There are 10 hidden switches. A switch that is on adds its own fixed numbers to the row, and there is some noise. The rows also spread widely along 13 directions, which tell nothing about the answers.
In the rows, zero is written as 128.
Known rows, each followed by its switches (1 for on, 0 for off):
[105 120 143  75 143 114 121 108 137 143 132 138 133 128 142 126 118 108
 155 124 131 155 118 137 113 111 138 114 146 134 103 122 137 126 114 137
 119 132 139 129 121 133 151] | 1 0 0 1 1 1 0 1 1 0
[113 140 110 118 133 175 118 109 116  98 167 116 129 113 118 158 129 143
 165 142 132 122 138 114 123 117 114 173 104 104 132 108 124 121 128 165
 113 130 150 135 139 134 121] | 0 1 1 1 1 0 1 1 1 1
[ 93 137 146 121 176 102 162  97 135 109 105 103  64 141 111 130  95 130
 155 115  80 101  86 153 155 114 110 121 178 115 144 109 103 167  78 129
  93 131 124 171 199 143 140] | 0 0 0 1 0 1 0 1 0 1
[102  96 116 101 116  90  73 137 125 141 133 125  96 116 155 126 125 140
 104 147 142 132 156 129 116  97 116 194 128 117 138 131 151 142 143 162
 113 116 116 100 114 157 101] | 0 1 1 1 0 1 1 0 1 0
[121 113  81 169 138 168 146 161 150 141 163 110 103 180 155 163 182 153
 147 201  95 152 145 136 110  58  86 148  92 109 140 165 194 132  81 178
 134 115  89 111 116 116 130] | 0 1 0 0 0 1 0 1 1 0
[144 156 112 129 142 148 212 137 126 154 156 104 115 166  92 137 156 146
 151 145  64 139 118 123 141 122  69  68 126 132 139 140 150 159  55 103
 139 118 103 177 115 108 158] | 1 1 1 0 0 0 0 1 1 0
[141 155 165  86 163 154 124  77 188 149 132 161 153 129 138 139 129  89
 165 168 150 165  73 136 120  86 181 106 127 130  56  94 110 119 126 142
 151 139 151 125 140 105 150] | 0 1 0 0 0 1 0 1 0 0
[140 159 109 121 137 220 175 101 112  77 175 132 160 156 106 163 140 128
 209 132  81 136 106  99 129 127 114 100  94 134 135 121 119  75 104 133
 132 116 162 155 133  81 169] | 0 0 1 1 1 0 0 1 1 1
[131 136 107 105 134 152 124 111 147  71 153 127 126 132 132 149 158 135
 158 132 138 123 135 123 141 158 151 114  93 119 126 139 127 117 144 140
 146 187 168 116 139 114 101] | 0 0 0 0 1 1 1 1 1 0
[123 128 147 153 138 252  64 109 153  89 182 130 177 125 140 172 103  63
 175 161 150 134 146 138 104  55 161 214  90  82 134  73 155  87 142 164
  83  96 122 130 111 103 141] | 0 1 1 0 1 0 1 0 0 0
[133 131 135 167 123 158 110 146 157 101 146 132 144 102 112 147 135 130
 114 143 173 132 162 123 125 132 121 157 111  83 124 104 140 146 133 147
 107 143 124 129 119 115 113] | 0 0 1 1 0 0 0 0 0 0
[133  91 158 162 105  93  76 172 161 174  97 148 160 118 149 145 116 110
  75 182 168 179 199 143 126 116 169 148 133  90  97 116 162 155 143 123
 142 132  85 109 101 106 116] | 0 1 1 0 1 0 0 0 1 0
[ 91 130 131 122 187 107 132 116 128 127 120 101  81 155 128 127  93 129
 138 120 112 106 121 151 111  91  93 152 175 114 150 121 122 163  89 163
  99 110 110 163 169 151 140] | 0 1 1 0 0 0 0 1 0 1
[114 136 108  81 121 101 115 113 141  57 119 146 102 145 122 131 133 197
 149 112 102 116 122 110 135 170 114 134 136 147 149 121  90 104 145 184
 115 177 177 118 174 123  88] | 0 1 0 0 0 0 0 1 1 0
[114 136 112 166 128  99  92 126 122 108  61 126  91 127  85 122  86 151
  63 146  92  97 172 125 196 148 125 152 150  99 155 127  95 157 160  75
 125 137 104 157 162 143  98] | 0 1 0 1 0 0 0 0 0 0
[120 115 135 125 146 126 117 122 133 139 123 107 121 122 137 120 107  91
 127 127 141 124 132 154 141 112 141 128 142 110 129 123 161 159 118 107
 117 139 108 143 124 139 140] | 0 0 0 1 1 0 0 0 0 0
[128 141 137 111  98 137 138 116  59 149 154 116 153  45 102 124 123 122
 134  91 177 120 129 123 107 109 139 179 110 118 123 107 117 137 168 123
 123  99 126 117  76 180 125] | 0 1 1 0 0 0 0 0 1 0
[108 105 114 110 128  99 109 137 116 104 126 125 113 152 141 142 123 143
 139 116 109 133 162 128 130 145 119 119 131 131 143 151 140 125 122 139
 121 140 136 122 147 114 130] | 0 0 0 1 1 1 1 1 1 0
[118 129 120 125 130 148 142 131 133 140 168 111 142 119 143 129 138 108
 127 129 168 136 155 128 101 137 132 137 120 125 119 141 134 142 129 132
 133 121 137 123  93 124 118] | 0 0 1 0 0 0 0 0 1 0
[ 84 126  91 111 180 120 119  91 105 138 129 104  91 155 147 108 104 112
 109 119 124 104 145 136 103  98 117 145 157 142 148 166 108 133 139 140
 144  91 129 145 134 156 141] | 0 1 0 0 0 0 0 0 1 0
[124 101 146  98  92 101 105 138 104 137 141 120 135 103 129 138 117 130
 137 109 130 137 152 136 127 128 124 155 121 123 142 105 153 143 127 126
  90 121 122 113 108 130 122] | 0 1 1 1 1 1 1 0 1 0
[105 128 128 115 129 131 140 117 133 155 170 119 130 133 131 140 138 116
 125 139 134 138 147 123 111 133 120 129 126 129 114 138 117 136 104 125
 125 105 136 124 114 125 127] | 1 0 1 0 0 1 1 0 0 0
[107 135 131 103 133 121 102  98 122 118 122 155 135  98 140 139 116 143
 148 149 152 144 116 112 114 111 159 176 124 119  86 110  87 107 162 168
 139 127 163 102 161 151 119] | 0 0 0 1 0 0 0 1 0 1
[147 117 124 131  79  73 144 182 157  94 108 147 131 142 105 143 158 205
 104 139 122 144 195 108 159 240 111  71 116 114 125 140 119 159 126 107
 136 208 145 103 145  84  76] | 0 0 1 0 1 1 0 1 0 0
[101 124  82 106 120  91 125 110  79 125 135 130 100  79 131 128 166 180
 113 115 158 124 126 105 111 121 114 157 115 114 116 152 115 116 155 181
 165 141 147 107 119 186 107] | 1 1 1 1 1 0 0 0 1 0
[117 140  89 146 123 153 109 131 163  67 153 143 140 173 129 170 160 158
 119 162 111 131 164 107 142 171 135 124  93 130 141 146 106  83 131 166
 155 150 165 133 144  79  98] | 1 1 0 0 0 0 1 0 1 1
[141 147 146 111 162 144 115 112 192 118 139 156 128 144 122 143 137 138
 153 175 135 156  99 116 115  98 123 130 140 113  93  90 125 131 105 192
 135 148 142 144 153 103 136] | 0 1 1 0 0 0 0 1 1 1
[127 139 130 138 153 175 131 113 143 136 149 138 138 138 119 147 125 127
 152 166 120 152 124 115 106  74 105 149 123 108 111 107 134 125 107 160
 115  98 121 138 133 115 156] | 0 1 1 1 0 0 0 1 0 0
[159 158 137 107  84 132 177 137 144 104 164 139 170 106  88 154 178 176
 152 124 141 141 118 107 145 206 124  89  87 137 115 106 107 131 119 126
 136 171 167 112 112  94 104] | 0 1 1 0 0 1 0 0 0 1
[154 159 142  67  89 130 130 102  82 119 137 147 152  59  72 119 129 145
 160 102 134 118  72 110 136 123 126 164 117 136 107  82  96 125 157 124
 119 123 142 124 110 174 129] | 0 1 1 0 0 1 0 0 0 1

New rows, each followed by its switches (1 for on, 0 for off):
[137 139 121 145 114 170 157 126 100 110 158  89 116 107 107 156 137 126
 162 124 102 112 125 145 158 113 127 154  98 104 160 116 148 152 112 112
 110 135 114 140 119 139 111] | 0 1 0 0 0 0 1 1 1 0
[125 132 112 118 123 126 124 118 101 130 120 109 116 126 119 109 106 104
 119 125 107 111 139 136 154 121 138 135 138 136 143 144 130 143 144  89
 137 117 109 143 113 146 125] | 0 0 0 0 0 0 0 0 1 0
[119 154 130 163 156 194 163 112 135 137 157 110 154 143 104 156 112 102
 140 149 127 134 159 131 119 119 122 114 122 110 126 125 112 147 108 104
 124 104 126 162 118  97 149] | 0 1 0 0 0 0 0 1 1 0
[140 121 117 139  80 116 120 137  72 115 152 108 123  22 119 141 163 143
 126 102 197 112 134 130 137 124 161 191  84  81 124 119 144 150 171 140
 148 164 125  91  95 191  82] | 0 0 1 0 1 0 1 0 1 0
[149 160 110 144 120 222 169 124 132 108 154 114 132 147  83 147 127 134
 178 184  49 121 111 118 173 113  99 141 109 103 126 102 138 138  97  95
 108 132 108 162 141 115 129] | 0 0 1 0 1 0 0 1 0 1
[ 99 131 122 125 142 148 145 106 144 101 145 124 125 139 139 163 144 147
 163 139 113 133 117 140 129 129 134 126 117 112 126 121 125 105 106 160
 117 151 154 128 155 115 118] | 1 1 0 1 1 0 0 1 0 0
[119 135 108 132 144 145 125 108 155 105 137 133 132 138 122 136 137 136
 116 154 141 125 153 113 130 145 130 117 129 116 116 148 108 130 144 132
 151 147 144 129 134 116 116] | 0 0 0 0 1 1 0 0 1 0
[ 98 100 141 145 136 135 123 138 108 142 153  90 106 110 132 131 102 120
 144 113 133 117 139 146  96  79  81 190 151  92 157 106 169 165  97 158
  61  95  88 136 124 157 143] | 0 0 1 1 1 0 0 0 0 0
[123 106 125 113  90 125  98 153  94 118 148 120 135 109 152 134 124 110
 144 106 130 127 151 140 128 122 140 176 100 130 154 122 168 111 142 127
 103 118 123  99 101 139 113] | 0 0 1 1 0 0 1 0 0 0
[133 132 129 135 150 139  97 123 135 119 129 127 136 103 127 128 123  91
 115 117 176 125 137 134 117  98 156 145 127 107 126 121 141 136 148 144
 143 128 118 140 104 134 132] | 0 1 1 0 0 0 0 0 1 0
[133 157 114  90 165 133 143  83 144 122 114 138 110 136 107 119 115 128
 142 158 106 131 102 103 155 134 133  94 148 128  93 127  97 138 131 108
 170 152 148 164 160 132 138] | 0 0 1 1 1 0 0 1 1 1
[124 115 110  71 126  83 142 127 100 160 128 133 117 129 151 119 141 157
 144 132 121 151 123 127 105 116 121 119 134 148 108 143 137 129 130 156
 153 131 130 106 123 148 129] | 0 1 1 0 1 0 0 1 1 0
[109 121 134 107 129 112 114 113 137 125 116 133 148 143 139 143 108 131
 135 134 122 142 145 137 136 154 151 116 137 135 123 119 117 116 131 131
 129 137 145 132 139 102 131] | 0 1 0 1 1 0 0 0 1 1
[113 126 160 134 114 116 105 110  93 132 142 134 155  36 120 159 118 125
 125 108 219 136 159 124 102 127 175 182 111  78  97  90  91 149 174 150
 134 134 149 102 123 163 104] | 0 1 1 0 1 0 1 1 1 0
[110 113 131 127 147  95 100 136 136 132 100 134 117 141 154 123 108 109
 120 130 146 133 152 148 122 113 159 137 145 120 121 139 130 135 137 136
 137 135 120 117 145 131 128] | 0 0 0 0 0 0 0 1 0 0
[132 143  91 108 141 160 101 111 118  93 118 127 119 139 118 112 108 108
 132 144 107 111 146 123 154 118 141 137 128 126 129 144 126 125 168 100
 148 151 130 147 129 141 122] | 0 0 0 0 1 0 0 1 1 0
[142 134 132  99  92 129 125 130 130 153 140 151 139 141 108 144 142 140
 140 163  73 151 113 121 148 106 118 135 110 143 113 115 135 116 111 118
 126 110 115 120 119 120 136] | 1 1 0 0 0 1 1 0 0 0
[126  99 127 134  98  41 120 183 116 153 122 155 123 122 128 150 153 210
  90 137 154 164 191 102  94 160  86 130 126 114 116 138 123 155 117 178
 145 134 119  90 142 124 114] | 0 1 1 0 0 0 1 1 0 0
[124 126 124 116 141 128  88 110 142 108 117 135 131 115 115 128 118 117
 113 125 151 124 141 130 139 118 139 135 133 115 127 124 131 139 154 130
 130 147 129 135 120 134 131] | 0 1 0 1 1 1 0 0 1 0
[111 136 119 103 134 126 178 109 118 178 155 136 146 145 111 143 136 188
 136 162 114 162 155  90  91 158  73  94 132 136  90 142  93 145 105 126
 142 106 152 126 136 110 145] | 0 1 1 1 1 0 0 1 0 0
[138 136 109 121 143 130 126 130 112 138 122 122 118 142 109 128 120 120
 117 144 117 127 155 121 144 127 117 104 127 117 121 144 129 158 125  97
 160 132 113 148 130 133 138] | 0 1 1 0 1 0 1 1 0 0
[117 125 122 108 162 139 137 114 152 118 166 101 120 127 138 139 149 135
 154 127 165 125 101 139  96 103 103 138 130 116 130 120 150 147 100 199
 122 148 133 140 126 142 138] | 0 1 0 0 1 0 0 0 1 1
[113 139 122 114 105 216 167  87 103 163 193 116 149 111 142 167 136 125
 196 191  86 155 123 117 125  94 142 176  84 117  90 113 121 100 121 115
 118  89 151 109 118 122 122] | 0 0 1 1 1 0 1 1 1 0
[112 133 115 142 145 113 170 132 127 140 131 132 118 160 126 150 149 154
 129 140 116 143 149 119 115 135 110  88 122 127 123 158 109 136  99 139
 154 116 129 122 146 103 142] | 0 1 1 0 0 1 0 1 0 0
[109 112 136  74 142  74  96 105 124 116 102 143 113 110 156 124 122 144
 144 105 156 138 102 139 116 120 153 136 143 131 110 114 124 121 146 169
 133 161 153 103 156 152 124] | 0 1 0 1 1 0 0 1 0 0
[ 93 115 122 137 140 121 109 122 101 114 145 104 123 117 128 143 114 107
 115  95 141 112 169 137 125 131 130 145 129 107 159 132 135 131 125 126
 116 111 127 150 113 136 132] | 1 1 1 1 1 0 1 0 1 0
[122 145 129 102 133 137 140  98  99 111 162 102 127  85 122 136 132 105
 151  93 163 103 107 140 132 133 152 149 109 124 137 112 113 135 136 135
 136 131 148 136 110 150 119] | 0 1 1 0 0 0 1 0 1 1
[ 95 105 142 153 152 122  90 159 136 116 133 101 125 108 137 141 109  95
 116 119 184 117 168 171 104 109 134 179 141  73 139 104 167 173 114 167
  92 148  96 141 118 161 114] | 1 1 1 0 1 0 0 1 0 1
[121 106 156  49 120  76 110 120 161 175 141 122  84 120 137 122 128 168
 148 172 108 146  75 138 123  93  86 177 160 123 101  81 153 180  82 181
  83 145 108 111 156 164 109] | 0 1 1 0 1 1 1 0 0 1
[127 123 139 139 109 129 184 155 160 157 154  93 126 157 101 152 137 184
 135 174  77 148 146 123 152 169  62 106 137 111 136 101 149 184  52 120
  86 145 108 156 135  86 118] | 0 1 1 1 1 0 0 0 1 1
[110 140 124 135 115 137 188 110 101 133 139 107 127 137 107 151 129 163
 149 142  74 121 134 121 149 157 111 121 129 130 140 125  92 125 103 111
 131 114 133 145 146 114 122] | 0 1 1 0 1 0 0 0 1 1
[127 119 144 119 116 116 109 137 133 136 120 139 161 138 125 140 121 116
 135 128 115 149 139 142 132 127 144 119 130 130 126 115 138 113 124 123
 121 128 115 133 119 111 142] | 1 1 0 0 1 0 0 0 0 0
[147 141 157  53 124 141  95 104 177 166 147 128 141 150 101 107  89 107
 131 171  82 148 116 130 152 124 106 125 163 141 106  82 144 165 103  91
  93 135 114 171 109 116 136] | 1 1 0 0 1 0 1 0 1 0
[111 108 120 105  89 112 129 146  56  88 114 113 132 131 141 134 104 126
 176  69  83 115 146 151 145 156 145 137 116 149 171 133 149  96 139 101
  98 129 132 111 131 130 127] | 0 0 0 1 1 0 0 1 0 0
[122 131 107 161 158 180 163 128 164 104 140 110 126 204 147 164 156 102
 154 166  69 136 134 148 155 118 146  79 106 128 151 159 155 104  78 125
 157 131 116 153 140  63 149] | 0 1 1 0 1 1 0 0 1 1
[136 123 106 122 135  67 100 146 133  99 107 136 102 154 121 125 140 154
  80 107 136 123 169 110 138 157 111  99 136 132 154 155 126 142 135 148
 163 153 126 138 137 114 118] | 0 1 1 0 0 0 1 0 1 0
[114 122 158 125 124 112 162 129 120 148 146 130 132 112 133 159 138 143
 162 122 132 154 121 133 101 105 126 135 127 118 120 110 125 136  96 157
 108 105 129 112 133 120 134] | 0 1 1 0 0 1 0 1 1 0
[103 106 172 111  95 134 131 128 114 130 147 132 160 103 152 157 108 128
 186 117 132 153 131 141 104 130 154 171 119 112 116  80 130 107 124 151
  75 116 146  95 137 117 122] | 0 0 1 1 1 0 0 1 0 0
[119 127 113 147 114 151 196 115 116 116 165 119 114 141 145 167 179 171
 188 141  87 138  87 127 125 113 120 131  96 131 139 138 126  93  83 173
 130 119 138 108 156 110 129] | 0 0 0 0 0 0 0 0 0 0
[131 116 154 120 105 117 124 148 136 132 124 122 140 127 120 144 110 147
 146 133 110 145 144 147 144 147 113 137 131 108 133  88 155 153 110 116
  80 150 118 127 132 112 118] | 0 1 0 1 1 0 0 1 0 0
[127 151  79 120 170 134 145  94 128 132 103 112  77 173 104 106 121 130
 109 159  60 103 108 124 181 107  98  99 146 141 141 159 122 149 111  90
 161 129 108 172 154 140 143] | 0 1 0 1 0 0 0 0 0 0
[127 149 133  97 217 135  72  85 107 114 105 130 133 115  94  99  68  39
 123  88 189 109 119 137  97  53 143 114 175 118 117 126 118 165 157 125
 157 106 110 189 115 172 205] | 0 1 0 0 1 1 0 1 1 1
[140 130 104 153 113 132 125 144 161  78 151 138 130 125 145 172 201 145
 124 141 151 139 133 131 153 153 166 118  66 106 131 137 149  96 123 168
 174 187 151 104 130 100  85] | 1 1 1 0 0 0 1 0 0 0
[149 122 137 136 127 122  69 142 111  90 130 123 148  85 128 130 117  66
 116  76 201 114 151 146 133 113 176 153 112 102 145 120 159 134 168 130
 133 143 118 130  90 144 129] | 0 0 0 0 0 0 1 0 1 0
[139 134 101 168 129 115 132 159  96 106 118 135 131 119  99 142 144 150
  96 116 155 126 182 113 121 141 114 117 106 105 141 156 124 140 145 130
 164 136 117 126 118 130 129] | 0 1 1 0 0 0 0 1 0 0
[129 147  78  28 172 130 110  97 134 112 123 181 136 232 142 108 122 148
 168 154  62 154 111  83  97 125  99  69 147 200 109 161 102  59 127 172
 178 117 168 141 159  97 183] | 0 1 1 0 1 0 0 1 0 1
[ 84 121 119  87 132 117  89 117 110 128 114 116 109 131 139 121  88 124
 137 137  97 121 138 147 137 110 126 175 154 126 130 117 132 130 133 134
 103 122 124 144 136 164 121] | 1 1 0 1 1 0 0 1 1 1
[125 128  84 176 121 228  95 156  70 103 155  89 154 107 136 146 122  65
 144 139 145 102 183 163 133  70 154 210  66  86 160 143 193 125 170 103
 122 114  83 118  67 171 122] | 0 1 0 0 1 0 0 1 0 0
[153 118 111  77 121 161  72 117 118  87 152 141 136  82 136 122 156 105
 178 113 165 124  71 136 105  41 145 190  97 123 128 105 186  97 164 201
 124 149 125 102  93 176 137] | 0 1 0 0 1 1 0 0 1 0
[133 134 169  81 105 149 168 105 184 153 185 114 141 136 117 154 129 165
 179 181  84 160 100 115 142 165  89 125 134 126 101  69 124 157  64 134
  76 142 153 145 148  80 113] | 0 0 1 1 1 0 1 0 1 1
[138 134 109 178 123 170 155 142 191 111 143 140 128 198 136 171 167 160
 139 217  63 160 140 112 160 134 124 108 103 119 122 137 132 102  86 147
 152 137 125 135 158  50 112] | 0 0 1 0 0 0 0 0 1 1
[134 126 112 151 106 118 108 157 100 111 111 120 131 124 105 124 120 127
  96 112 130 109 173 136 153 152 125 140 115 118 158 137 137 147 154  95
 130 135 106 132 109 138 113] | 0 1 0 0 0 0 0 0 0 0
[117 130 124  84 126  99 120 116 106 156 135 111 128  91 143 129 129 108
 128 115 161 136 129 155 141 134 159 132 109 130 108 128 140 152 136 104
 145 147 142 115  99 163 113] | 1 1 0 1 0 0 1 1 0 0
[ 73 106 122 146 192 106 123 110 131 104 121  91  96 140 167 134 106  99
 130  92 170 109 164 158 102 124 142 119 157 103 151 152 132 149 117 155
 121 136 140 145 154 134 137] | 0 0 0 1 1 0 0 1 1 0
[ 95 130 126 100 165 162 154  87 131 170 168  75  94 133 148 132 122  80
 164 145  96 119  88 169 143  73 129 149 135 117 130 116 167 152  75 114
 110 112 109 156 121 154 139] | 1 1 1 1 1 0 1 0 0 0
[114 137 131 165 110 126 161 131 124 137 137 128 140 112  91 167 144 178
 112 158 129 132 146 116 133 151 110 136 117 106 117 124  85 150 118 135
 130 119 125 123 142 122 115] | 0 1 0 0 0 1 0 0 0 1
[114 136  87 114 140 122 129 111 158 121 153 130 104 123 133 131 185 163
 118 155 149 130 116 117 118 115 114 135 113 122 113 154 127 130 126 185
 158 157 148 113 123 150 101] | 1 1 0 0 0 1 0 0 1 0
[125 122 156  93 140  73  84 116 172 162 115 124 116 104 145 119 121  92
  89 144 171 142 122 160 147 116 172 133 147 116  95 107 138 171 132 127
 144 162 119 136 115 145 107] | 1 1 0 0 0 0 1 0 1 0
[113 133 125  93 149 140 124  95 129 116 148 131 136 120 133 136 133 116
 155 113 141 127  97 133 106 104 135 133 128 128 122 117 125 107 125 171
 129 132 142 137 128 138 148] | 1 1 0 0 1 0 0 0 0 0
[ 85 116 155 138 130 116 166 110 122 180 131  89 126 124 136 144 100 119
 127 137 117 132 155 162 130 140 143 131 152 114 128 117 112 166 105  97
 108 108 117 141 133 124 121] | 0 1 0 0 1 0 0 0 1 0
[100 124 125 174 140 151 126 122 131 123 141 117 143 103 153 169 147 104
 121 145 183 141 170 152 114 112 181 150  94  92 115 140 125 135 149 141
 149 132 138 101 113 128 107] | 0 1 0 0 0 1 0 1 1 0
[113 142 103 167 132 173 119 139  71  48 109 101 141 149 102 139  81  87
 141  83  90  82 189 144 162 155 148 127 121 119 192 145 116 109 153  80
 119 117 118 171 132 118 143] | 0 0 0 0 1 0 0 1 1 1
[135 132 113 110 131 137  86 137 106 111 134 145 142 122  95 111  95 139
 117 122 143 128 183  91  96 124  84 153 151 114 129 124 120 144 164 136
 117 117 121 145 109 147 141] | 0 0 1 0 1 0 0 1 1 0
[115 122 124 131 106  75 110 152 129 111  94 117 104 111 106 121 128 138
  81 111 120 106 157 152 182 168 128 124 132 115 152 130 141 167 132  89
 116 174 110 136 119 148  94] | 1 1 0 1 0 1 0 0 0 0
[115 136 128 134 136 146 142 108  95 164 134 134 143 107 107 132 102 131
 125 151 134 142 162 103 106 113 118 142 144 104  95 126  92 144 143 115
 143  92 124 139 126 146 145] | 0 0 1 0 1 0 0 1 1 0
[123 125 117 124 114 121 137 137 127 151 145 128 138 149 127 147 144 139
 122 147  96 146 147 127 145 143 116 109 107 132 131 141 143 125 103 112
 136 118 126 131 118 107 133] | 1 1 0 1 0 0 1 0 0 0
[114 115 138 148 123 153 125 133 152 162 154 120 145 166 141 171 119 131
 129 183  96 159 162 131 128 113 113 146 113 117 129 121 145 128  92 125
 105  89 114 126 132  83 135] | 0 1 0 1 0 0 1 0 0 0
[ 78 154 142 174 170 230 126  49 156  82 146 143 136 124 124 186 108  91
 182 169 108 131 100 126 133  65 176 170 121  79 106  94  82  69 125 153
 115  98 160 155 181 104 144] | 1 0 0 1 1 1 0 1 1 0
[159 140 123 149  99 172 125 165 128  48 154 112 160 129 101 163 142 122
 148  94 135 115 181 133 165 192 140 106  73 105 174 115 158 128 133 109
 116 188 142 140 105  82 102] | 0 1 1 0 1 0 1 1 1 0
[127 144 131 154 158 198 127 121 153 113 163 123 149 135 115 152 122  98
 153 149 141 134 143 129 116  98 113 133 114 100 120 118 146 142 109 124
 101 115 123 146 116 107 154] | 0 0 0 1 0 1 0 1 0 0
[116 117 130  91 115 103 121 118 102 131 141 110 125 131 132 131 111 133
 142 104 109 122 136 139 132 138 122 135 136 140 153 123 133 135 123 127
 110 123 129 131 126 133 128] | 0 1 0 0 1 0 1 0 1 0
[120 150  82 138 153 219 111 100 100  87 177 127 136 135 114 156 128 123
 158 146 124 117 153  98 110  85 107 160  93 101 137 139 125  98 145 153
 138  98 145 146 121 128 152] | 0 1 1 1 1 0 1 1 1 0
[ 66 116 128  93 146 149 143  80 136 174 164 124 123 137 161 144 105 163
 165 183 117 156 136 118  76 111 105 180 149 122  82 119  90 125 119 165
  94  95 158 102 160 138 118] | 0 0 0 1 1 0 0 1 0 0
[139 114 154 141 117  89 113 148 142 117 110 149 124 115 121 157 129 147
 129 147 140 154 138 119 141 128 144 132 133  91 109 105 126 143 117 156
 145 152 122 125 164 113 122] | 0 0 1 0 1 0 1 1 1 1
